The rows of a group lie close to one hidden flat surface of 12 dimensions, which passes through zero. Surfaces can cross.
Some rows, each with its group after it:
[-34   8  29 -27 -20   9  14 -21  57  42  38 -31 -16   9  44 -57   4   9
  53]	Q_373
[ -1 -61  80  19 -15 -17  -6  -1  73 -18 -43  33   0 -45  20   5  48   4
  15]	Q_299
[ -2  16  18   1 -15  32 -30  20  69  56  -9  25 -75  26  15  -8 -57 -65
 -11]	Q_373
[  4 -11 -83   3  19  -5  13  20  36  40 -10 -31 -34   3 -50   0 -22 -16
  -4]	Q_373
[ -3 -30  38  36 -21  10  35 -34  12 -24 -29  38  -7 -57 -46 -22  26  41
 -24]	Q_180
[-47  18  44   6   0  13  29  35  28  50  11  12  34 -11  81 -28  24  14
  24]	Q_496
[ 20 -29 -20  27  -5 -62 -13  -4  17  12 -29  46 -21 -49  15 -10  42  53
  15]	Q_373
[  5  30   3  26 -17   0  50  -1  14  -3  -8   9 -30 -16  29 -53  15 -33
  -8]	Q_180
[ 53 -27   9   2 -28   8  35 -42  22 -24 -48  15  25 -31 -16 -12  25   5
  30]	Q_967
[-14  41 -31 -27  19  -6 -39   6  24 -10 -66 -11  40 -23 -40  15  34 -10
 -64]	Q_375
[-13  -1 -36   9 -20 -17  30  11 -27  46 -29  14  60   1   3  49  35   0
  -7]	Q_299
[ 17  38 -44 -59  20 -13 -40  15  19 -22 -13 -50  39  18 -58  -9  25 -21
 -40]	Q_867
[ -7  25  -3 -46  34  71  43 -35 -17 -16 -36 -22  27  -6 -43  68 -63  32
  31]	Q_373
[-73 -14  44  22  35  19 -30  14   7  -3 -23 -20  53 -15  30 -16  26  24
  -5]	Q_508
[-56  12  89 -50 -14 -45  41  45  11  10  35   7  33  31   5 -21  55   1
   8]	Q_508
[ 41  20 -29  10 -24  -1 -18 -28 -11   6 -57  47 -33   0   7 -11 -24 -14
  33]	Q_967
[-15  20   0   9   6  31  24  13   1  39  38 -13 -22  22  -7 -83 -25  18
  11]	Q_180
[-10  -3  51   8  18 -18 -39  11  15 -18  14  58 -27 -29  92  -7 -24  16
  32]	Q_867
[-10  68 -28 -25  -2 -22 -53  -8  44  49  -6   5   2  -1  59 -52 -22 -20
   8]	Q_299
[ -5  42  10  -9  20  50  19  -4 -48 -29  21 -29  41 -22   9  -3  12  69
 -18]	Q_496
[  8  59  16 -12  -4 -10  53 -34  26  12 -27  -6   7 -28  32  -7 -12 -34
  41]	Q_180
[-18 -72  11   1  17  -3  21  10  36 -21 -20  -3  72 -22  26  34 -26 -36
  -1]	Q_375
[  4 -33 -19  -1   0   3  -1  13  18 -14 -10  24  44   0 -22   7 -41 -58
 -67]	Q_967
[ 15  -1  16 -24 -26   0  36  28   1   9 -37  40  -9 -20 -29   3  72  79
  -2]	Q_373
[ 37 -17 -13 -30 -15 -25  -6  24  43  56   7 -30 -59  55 -44  19  -3 -33
  43]	Q_496
[ 37 -19 -35  23  25  60 -16 -19  51  11 -15 -77 -21 -42 -34  13  25  50
   3]	Q_508
[-38  -3  16   0 -47 -25 -13 -62 -16   6  14  42 -67  10  16  56 -14   1
  16]	Q_508
[-83 -58  17 -14  -5   0  32  17  29 -11   7   5  -2  -5  16  51  24  17
  -5]	Q_375
[-28  21 -65 -35   7   4 -15   5  56   9 -37  -1 -12   8  13 -47 -34 -49
  -6]	Q_496
[-18 -63   9  46  13  19  -6   4 -32 -14  40   3  34  -1 -13   7 -50   7
 -37]	Q_180
[-62  34   9  29  17  39 -17 -18  33   7  -4 -35 -40 -34   1  31  -9 -10
 -49]	Q_508
[-16  15 -39 -33   9 -10 -36   0  64  25 -30   2  11   3  11  -9 -26 -43
 -10]	Q_508
[ 27  57  -4   6  -1  -4   7 -45 -24 -34  44 -32  40 -22 -29 -45 -22 -28
 -68]	Q_967
[ 96  35 -53 -12  60 -19   5  31  44   9 -54 -21 -35 -38 -66  12 -29 -28
  -1]	Q_180
[ 20  -8  26 -15  30  -9 -63  24  54  -7   1   5  -4  -8  26 -23 -33 -28
   1]	Q_299
[-45  -7  35  26  28  20  12  33   4  15   5  17  46 -20  37  14 -54  -9
 -23]	Q_373
[-24   4 -40  -7  -7 -15 -17  32   2  19  23  18 -14   6   8  -2  -1   9
 -28]	Q_867
[ 13  28  11  34  -5  -6   7 -55 -28 -50  -6  -6   7 -46 -14  32  -1 -26
 -37]	Q_867
[  6  25 -44 -33 -27  -4   6 -26 -44   0 -11  29   8  32 -39  -6 -21  15
  -1]	Q_375
[ 16 -26   6  32   1 -15  17  38   7   2 -30  21  -4 -33 -26   9  54  29
 -35]	Q_373
[ 41 -15 -16   1  15  13 -19 -29 -28 -43   9 -64  20  -7 -34  39  17  16
   9]	Q_496
[-20  30  -1  41  50  -1 -51 -21  -6   3 -26  -7  17 -23  65   6 -39 -26
  28]	Q_375
[-14  20 -52 -12 -16 -72 -25  20 -28 -18 -19  48 -33  -3 -15   2  49  15
 -47]	Q_299
[-37 -15 -51  23 -25 -68  54  23  34  56  30  -2 -38 -22  21   7  42  -7
 -20]	Q_375
[ 53 -19 -18 -35 -37  51  98   1  -2 -12  17 -24  11  15 -21  12  13   1
  16]	Q_508
[ -3   7  42  45  46   6  -3  43  41  30  -6  -6 -24 -40 -16  -3 -11   4
 -36]	Q_299
[ 41 -41 -43 -16  17 -57 -39  57   3  -3   3   7  28   4   1  34  22  10
  -9]	Q_373
[-24 -15   2  28   1 -32  38 -26 -14 -59  32  -3 -43 -60  26   4  38  43
 -13]	Q_299
[-36   9 -13   2  30  -6   0  51  22  13  49 -44  16  11  41  15 -11 -62
 -34]	Q_180
[ 30  13 -43 -36   7 -37 -48  31  36 -44  14  24 -19  -2  14 -62 -40 -37
 -46]	Q_867
[-16 -11 -48  -3  26 -12 -22  18  55 -21 -36 -30 -16  -7 -13 -12  -8 -56
 -42]	Q_180
[ 51  16 -21 -15  57  -5 -46  38  14  17   9 -37  -1  -3 -48  53 -40  17
 -12]	Q_180
[-18  -3  22 -42   0 -36 -35 -17  53   6 -22  32  13 -14  35  27 -20 -35
  17]	Q_508
[ 19 -51 -14  54  -2  -6  14 -12   7 -10  19   3 -57 -19 -26 -77  -5  41
  13]	Q_299
[ 31   5   7   2 -37  16  -3 -18 -26   3   3  -4 -49  10 -56  15  53  54
   5]	Q_375
[  9 -11  58  67  23  53  -3  -3 -29 -25  10 -14   7  -2  20 -11 -33 -17
  14]	Q_375
[-55 -18 -14  21  10  16  53  17  25   3  24 -32  -2 -14   1 -21   0 -18
 -42]	Q_967
[ 27  35  -7  12  16  29  -4  15 -40  -5  13 -23 -48  18 -53  87 -38 -25
 -40]	Q_496
[-45  13  39   2  47  17  19  40  71 -23  -8 -13 -41 -33  13  19 -30 -59
 -36]	Q_299
[ 13  40  30   5  27   3  33  -5 -56 -53  -9  19 -47 -21 -28 -21  12  61
  26]	Q_967
[ 71 -16 -24  28  25   3   5  31  19  -7 -16 -14  50 -27   7 -39  12 -10
 -12]	Q_508
[ 67  -3 -25  12  22  -4   7 -27   5 -50  47 -29 -40 -37 -48 -18 -25   9
 -33]	Q_867
[ 39  11 -21  -5  17 -20  -6  13 -43 -37   5  19 -29  -8  24  20 -26   2
  18]	Q_508
[ 18 -43  -6  35 -60  54 -16 -15 -21  41   1  31 -17  42 -44  35 -21   3
 -24]	Q_967
[  -1  -22  -14   41   47  -36 -101    4   19   10  -58   45   -9  -22
   17  -10  -30    2   25]	Q_508
[-35  13 -28 -76 -39  81  94 -10  30   1 -12  -2   5 -12  -6  36  -6  28
 -25]	Q_496
[-26 -61 -42  13  -9  14  15  14  45  32 -65  38 -69  22 -35 -25  -1  25
  23]	Q_867
[-26   1  13  42  22  22   8  -4 -34 -32 -45   6  35 -13 -31 -11   0 -18
 -40]	Q_373
[-30 -13  -7 -70 -14  10  25  -5  15  -5 -12  13  -4  36 -10 -32  15  11
  47]	Q_299
[ 29  15 -33 -13  14 -68 -50 -25 -14 -48 -12   0  -7 -20   2   6  24   2
   7]	Q_373
[-33 -14 -49  19  21 -15   8  21  -5 -27  -3  18  43 -30  29  -9 -37 -27
 -76]	Q_496
[-34   0 -24 -47  -2  30  28  25  17  12 -26  22  27  11  -6   5 -20  11
 -17]	Q_496
[-17 -10  22 -28   7  26  25  -8  31 -24 -39  49  -5  -7 -49 -37 -49   3
 -20]	Q_967
[ -3  34 -32 -11  -9   0 -53   2 -15  38   8   5 -19  21  -4   4   1  29
 -11]	Q_867
[ 27  65 -43 -14  20  -9  -7 -12   0  35   7 -26 -40  -6 -37 -40 -24  11
  14]	Q_375
[  6 -14 -28 -52 -14 -13  46   7  24 -61 -47  69  28 -27  52 -12 -31 -33
   0]	Q_967
[ 44  69 -11 -54  23 -35 -25   9   4 -24  23 -26  32  -4 -17 -43   7 -15
 -22]	Q_967
[-19 -65   5  28  16 -11 -13  28  71  21 -25   4 -14  -9  31  25 -22 -52
   4]	Q_375
[-14  -7 -17  28  16 -47  -5  31 -17  -9   7  25  12 -26  25  -6   5   1
 -40]	Q_373
[-13 -11 -21  51 -27  20  11  21 -11  35 -12  12 -50  31 -21   9  14 -31
 -33]	Q_180
[ -1  -3   1   6   1  38  -4 -47 -23 -25  28 -61  55 -22  -9  65  -6  14
 -32]	Q_508
[-30 -23  14 -67  21   3  34  88  -2 -37  -5  45  -4  22 -11   0   4  30
 -20]	Q_967
[-24   6   8 -23  -4  55   4  24   1  14 -63   9  21  31 -63 -32  21  22
  -7]	Q_496
[ 21 -11  -3  -4  43 -15   4 -26  20 -16  26  -6 -39 -48  14   7 -60  24
  43]	Q_867
[ -8  -8  31   1  24   7  13 -33  13 -22   3 -42  11 -51 -11  36  23  53
   3]	Q_375
[ 60 -12 -11  38 -11  35 -51 -69  22  29 -19 -24 -35 -27  -4  76 -12  27
  31]	Q_967
[ 10  19   0  18  40  12   5  33   5  -8  15 -29 -42  -2 -19  -5 -14 -12
 -17]	Q_867
[ 16  33  -5 -60 -15  14 -15 -26 -43  12  -2   7  17  58  -7 -24  -4  38
  75]	Q_496
[ 12  -7  66 -30  19 -23 -16  39 -18 -31  34 -34  55  25  12  39  57  -2
  12]	Q_496
[ -6  -4   5 -25  -6   7  12   4  32   2   7  48 -51  10 -20 -37 -66 -36
 -21]	Q_375
[  1  -5 -11  14  30  11  -4  37  54  20 -47  -7  24  -4  -5 -42 -12 -54
 -23]	Q_375
[  4   0   2  10  25 -18  29 -23   4  13  56  -8 -39 -46  26  22 -63  31
  23]	Q_867
[ 16  -6  61   3 -24  30 -20  30  35  29  -1 -12  36  38  26 -53  61  -7
  19]	Q_867
[ -24   19  -30    9   19  -32   11   22   59  -30  -32   -3   10  -34
  -17  -10   -8 -106  -94]	Q_867
[ 24  76 -19  -8  29  -7 -11  37 -16   3  13  -9  38   6   7 -66 -15 -36
 -50]	Q_508
[ 30  57 -21 -16   8   6  -7  30 -48  21  26 -43  -4  17 -57  33  41  47
 -30]	Q_299
[  4 -11   7 -12 -23 -10  19  30  28  33  33  48 -26  -9  61  40 -21   1
   2]	Q_373
[-40  -9  26   4  35   7  25  29  47  46  35 -14  41 -19 -17   5 -58  -2
 -45]	Q_180
[ 59  32 -13  -8   3  -9 -30 -46 -16 -35 -46  20 -29 -16  27   7   3  -3
  53]	Q_180
[-23  42  73 -11  66 -16 -12  63   5 -30  27  27  -7 -30  19  11 -37 -10
 -37]	Q_299
[-12   0  24  -1 -39  -8  40 -23 -28 -15  40  18   3  -1  38 -82  39  57
  44]	Q_299
[-10  -6 -40  60 -28  24  23 -54 -33 -32 -31  -1 -22  -3   4 -10 -24 -76
 -25]	Q_180
[ 15   6 -67  64  17 -34  42  41 -67 -11  -6 -28 -17   8   6 -10  23 -53
 -21]	Q_967
[ 10  41 -28  26  -6   7  11   0 -23  34  42   3 -78 -11 -42 -38 -21  50
 -21]	Q_496

New rows, each followed by its group:
[-54  15   5  11  31  -8  18  32 -36   4  58 -37  18  27 -20 -34  -3 -13
 -40]	Q_967
[-19 -11  32 -24   3 -21 -42  -4  68   9 -61  22  -5  -1 -37 -58  31   6
  33]	Q_496
[ 34 -24  18  38 -16  -4  32 -20  22  10  -4 -43  46  -9 -33 -32  46 -27
  -6]	Q_967
[ -9  12  -5  39   8  72  17 -29  11 -39 -25  -8 -34 -66  59  -4   4  42
   1]	Q_508
[-11  43 -13 -26  -7  47   0 -26  21  52 -57  -5  -4  24 -25  38 -23 -22
  30]	Q_299
[  8  22 -12  33  20 -57 -47 -18  -6 -48  30 -12 -32 -31   9 -36   2 -26
 -33]	Q_496
[ 20  -9   3 -33 -17 -56  -5   0 -34 -31  -7  80  34   8  80 -33 -13  -6
  49]	Q_508
[-45 -68 -34  34 -24 -15  35   3 -48 -15 -15  77 -12   4  28  44 -31   0
 -11]	Q_867
[-16 -15 -21  17  44 -13   3  -9  12   6  -5 -52  53 -25  33  13 -14   4
  30]	Q_375
[ 14  -5   1   1   4 -34 -34 -14   7  -1 -29  42  -7 -22  24   1  -6  17
  25]	Q_373
[ 13  21 -21   2   1  -3 -22   5 -58  19  66 -28   8  42  -2 -34 -19  17
   7]	Q_373
[-30  51  56   6  -1  39 -25  14 -49 -41  20  17 -39  17  22 -34   5   7
 -23]	Q_375
[-44  -4 -42   0 -12  30  17 -11  16  24 -11 -15 -21  36 -36 -52 -23 -27
 -13]	Q_180
[-17   3 -19  23  -7   1 -26  12 -23  19  -7   0 -17  27  13  61 -13 -42
 -15]	Q_180
[-19 -51 -43  20  10 -37  33  45  19  34  45   5  35 -27  48 -42 -11  19
 -29]	Q_496
[ 25  11  33  -1  12  -1 -46  12 -26  -6   1  11  19   6 -18  -7  16  34
   7]	Q_373
[-10  13  35  40  17  20  10  49 -12  54   7 -15  -5   9 -30 -38  45  48
  -3]	Q_496
[-23  21  -5 -33   0  58   7  19  29   1 -60 -29  12  35 -30 -16  22 -43
 -15]	Q_496
[-59 -46   4  13  15 -22   4  25  28  12 -19   0  17   7  46  14   5 -24
  24]	Q_967
[-37 -31  17  15 -24  18  58  -8 -12 -12 -26   5  50   2 -11 -37  35   7
   3]	Q_373
[ 29  -1  17  15 -28 -45 -18  -4 -32  28   2  25  61  26  -9 -90  39  17
  15]	Q_508
[-29  -6  -8 -32  56  -2  33  46  19  20   3 -50  29   8 -10  39 -22 -12
  35]	Q_867
[-39  27  25  20 -12  22 -19 -35 -22 -12 -17  14 -26 -13  13  17  26  34
   0]	Q_375
[ 22 -53   2  39  10  37  24  24  16  23   8 -54  28   3 -21  16   4 -15
  -6]	Q_299
[-58 -27  -6 -63 -24 -30  43 -41 -16 -65 -35  42   5  -7  38  41  11  11
  43]	Q_299
[ 24  54   2   2   5 -12  -1  -1   8   4  -6 -16 -36 -18  70   5  24 -36
  32]	Q_180
[-30  11 -76 -36 -18   4  80  34  18  15  -9  -9 -37   7 -29 -11  -2 -18
 -38]	Q_373
[-19 -75   2   1  23  -6  21  68 -22   6 -17  10 -28  51 -40  23  17  28
  46]	Q_508
[ 40  23   3 -41  58 -41 -67  -3  32  -5 -11 -39  56 -30  41  30  -5   7
  51]	Q_375
[-17 -30  43  20  33 -18  26  41  49 -22  15  37 -38 -35  69 -27 -39 -16
  22]	Q_867
[ -9  20 -36 -18  -2  13  13   4  13   5   0 -48 -27  22 -35 -25  38  -5
  -4]	Q_180
[-54  23  24 -26 -11  13  61  -1  39  -7   2 -27 -25 -15  15  -4  43   3
   0]	Q_299
[ 17  37  30  33  26  47 -20 -29  -8  26  -9 -34 -14 -38  26  21  -4  41
  45]	Q_496
[-36 -13   9  -8 -22  46 -40 -20  39  46   8  30 -27  14  -2  27 -46   5
 -20]	Q_967
[ 48 -52 -47  22 -35 -17 -25 -30  28  36 -33  25 -25   8 -28  -9   2  17
  41]	Q_508
[-19 -35   8  44  49  41 -18  16 -43 -38 -46  23 -20   0   8  32 -35  30
  42]	Q_508
[-15   6 -19 -39 -18  51  32 -31 -14 -15 -26   8  55   2  28  13 -13  20
  17]	Q_496
[-21  -4  19 -46   0  -5 -21  -4 -26  -4 -12  36  39  49 -15 -34 -40   7
  34]	Q_967
[ 29 -20 -12  54 -16 -21 -28  35   1  21  12  -8  41 -10  24  15  33 -43
 -61]	Q_299
[ -6  20   0  -3  -7  13 -59  33 -14 -22 -19  40 -57  33 -19  28  -1 -29
 -65]	Q_375
[  8   3 -53  34  20  18 -26  12  60  -4 -32   3 -53 -50  44  -9 -21 -17
 -29]	Q_508
[ 37  12  21  80  25  19  18   0  18  17   3 -27 -19 -28  -3 -57 -23 -43
 -11]	Q_375
[  6  61 -57 -12 -26   0 -21   0  -2  89 -22 -12  19  21 -21 -26  37  18
   2]	Q_299
[ 10   0 -27  66  55   0 -26  30  20  12   0 -28 -18 -48 -11  22 -31   2
 -52]	Q_496
[-26 -44   6   5 -29 -16  41  52   8  34   5  23  29  30  -9 -58  39  -2
 -12]	Q_496
[ -5  38  63  -1  39 -59 -42  31 -29 -33 -18  40   7  -5  23 -18  -1 -21
  14]	Q_967
[ 57 -16   2  36 -22 -30  51  45  13   8  41 -29  21 -22 -12 -13  65 -32
 -57]	Q_375
[ -2  16   7  17  11  64  37   1 -22 -33  -6 -12   6 -21  29 -18   4  32
  -2]	Q_508
[ 25  44  28  10 -45  -2 -78 -46  29  54  29   5  33 -20  57 -18  10  -8
 -29]	Q_867
[-25  -8  52  -5 -16  28   3 -27  -5  -5 -76  53 -17  11  19 -10  19  25
  76]	Q_867
[ -6  30  -6  -9 -18  27   5  -2 -66 -48  -6  18  13  42 -20   7 -26 -61
 -43]	Q_373
[-18  -4 -40   6 -16   1  35 -44 -32 -43 -12   6  36  13  14 -36 -34 -60
 -15]	Q_180
[  9 -34 -24  54  33  -4 -32  30  35  38 -28 -10  -6  -2   3  32 -32 -56
 -12]	Q_496
[ 14  11 -58 -21  -3  48  10  11 -58 -15  34 -47 -13  36 -16 -29  21  73
  14]	Q_508
[-41  26 -54  25 -17 -39  -2 -14 -31  34 -13  18 -21 -12  18  21  20   6
 -10]	Q_375
[  3   9  35 -19  21 -27  37 -14  68   7 -53  11  37 -57   0  66 -18 -44
  -6]	Q_180
[-20  18  36  21  16  -4  -2   9 -26 -11  42  55  -4 -34 -36 -37 -54  46
 -67]	Q_180
[  5   1  11  -8 -37 -19  28  -2  10  49  14  59 -74  10  -8   0 -18  10
  24]	Q_496
[-26 -23  47   9  17  20  38  -7  39  64  10 -34  43 -16  -3  54 -32 -11
  23]	Q_180
[  1 -19 -39   1 -48   7 -24 -54 -16  19   7  -6  27  18  -7   0  -2   6
  -3]	Q_508
[-13  -1 -22 -35   4 -41 -23  -7  -2 -27 -33   8   6 -17  14  77  31  -3
 -19]	Q_299
[ 84  13  31  22 -30 -19  36 -15 -23  19   4  19  20   7 -61 -16  -1 -24
   1]	Q_508
[ 48 -35   4  28 -46  28 -13 -30 -27  13 -47  12 -10  16 -49  26  46  37
  29]	Q_375
[ 12  43 -40  11  -3 -36  10 -25 -28  17  42   8 -54 -15 -14   7 -24  23
  -9]	Q_375
[ 11 -21 -64  45 -43 -23 -34 -36 -17  19  15  20 -69   6  11  -4   4   7
 -10]	Q_508
[ 34 -23  27  50   7  22  15 -19 -28 -12 -18 -10  49   4  -5  34 -46 -64
   3]	Q_867
[ 10  27   0  13 -26 -18  -8  26  -3  13 -13  18   1   8  23 -28  46 -28
 -27]	Q_375
[-47  11 -10 -14 -16  10  -8  32 -28  38  14   0  -3  46 -21  36   1  -4
 -36]	Q_180
[ -8  24  47  19 -16  -5  51  -7  22 -24  18  10  25 -49  50  -4  15 -50
 -55]	Q_508
[  6 -22 -45  -6   4  45  26  10  67  68 -35 -13 -22   0 -15   9 -31   8
  28]	Q_496
[ -2 -20   1  42  -7 -22  24 -33  24   3 -51  14 -30 -50  72  20  44  -5
  56]	Q_967
[ 27 -20  30 -24 -19 -10 -13 -60  31 -27 -16 -16 -23 -17 -45 -18  48  52
  49]	Q_496
[ -8 -24   9  52 -13  35  15  25 -13  53  24   7 -26  28 -17   1 -15   1
 -12]	Q_180
[  0 -32 -42  49   2  -6  28  -2   8  46   0 -38 -23 -13 -22  17   7   1
   8]	Q_375
[ 14 -40  16 -14 -13  27  -6 -22  34  -1 -17  -3   9  21  -1  -9  -7 -17
  42]	Q_299
[ 19 -24 -26 -39 -65  47 -14 -40  27  37  23   0   8  12  24  22   5  36
  14]	Q_967
[-51 -13  49  34 -15  34  -2   2 -29  -6   3   1 -19  23  29  -2  38  25
   5]	Q_375
[  5  -1   3  -1 -36   6 -13   8  31   3   6 -47  27   3  12  39  88 -47
 -49]	Q_299
[-63 -38  22  -3 -27  41 -15 -26  15  31  15 -41  12  34  27  21  23   6
  34]	Q_180
[  9  39 -17  63  53  34 -17   9  42  34 -23 -63 -31 -48 -25 -33  13 -12
 -20]	Q_375
[ 13  -7  -1 -31 -20 -14  40  16   7 -32   6  23  60  -8  57   6  -4 -56
 -18]	Q_508
[ 11  21  -7 -39  -8   7 -54 -28 -11 -12 -48  35   6  52  -4 -18 -50 -51
  23]	Q_373
[  0  38  12  22 -15 -10  35  16 -38 -35  52 -15 -20 -35  69  27  55   8
 -38]	Q_967
[ 11 -49   7 -14  19 -21 -11  42  17 -29  28   3  66   2  71 -56 -26 -11
  31]	Q_180
[ -8 -37 -28 -29  16 -37 -29  22  57   9  33  37 -64 -32  53 -22 -25  61
  25]	Q_867
[ 30 -25   6 -35   6 -44  19  30 -18 -29   3  35  75  -7  23  25  -7 -22
  -2]	Q_180
[ 18 -10 -17  24  13 -15 -36   8 -62   1  11 -10  43  43   3 -40  -6  11
  27]	Q_496
[  7  42 -30 -49 -24   2 -41 -48  36  43  11 -46  30  20 -35 -34  -6   0
 -17]	Q_508
[  3  10   3   5   3  61  30 -24  23  -5 -56  11  15 -22  20 -39 -19   9
  28]	Q_508
[ 26  38 -14 -35  14  14 -28 -50   4 -40  19 -65  -9  -6   8  18   8   6
  40]	Q_496
[  1  25  46 -45 -21  38  17   2 -12 -48  48 -18 -53  49 -30 -61  16  10
   6]	Q_299
[ 16 -12  24  15 -12 -22 -13  10  27  32  -1   9 -59  36   9  39 -18 -93
  23]	Q_496
[-47   3 -16  30   7  10  -3  14 -51 -15  50 -21 -63  14  -7  24  21  34
 -38]	Q_508
[  3  16 -24 -10 -18 -26 -24  36 -27  18  51  13  -5  41  23 -43  -8 -21
 -17]	Q_373
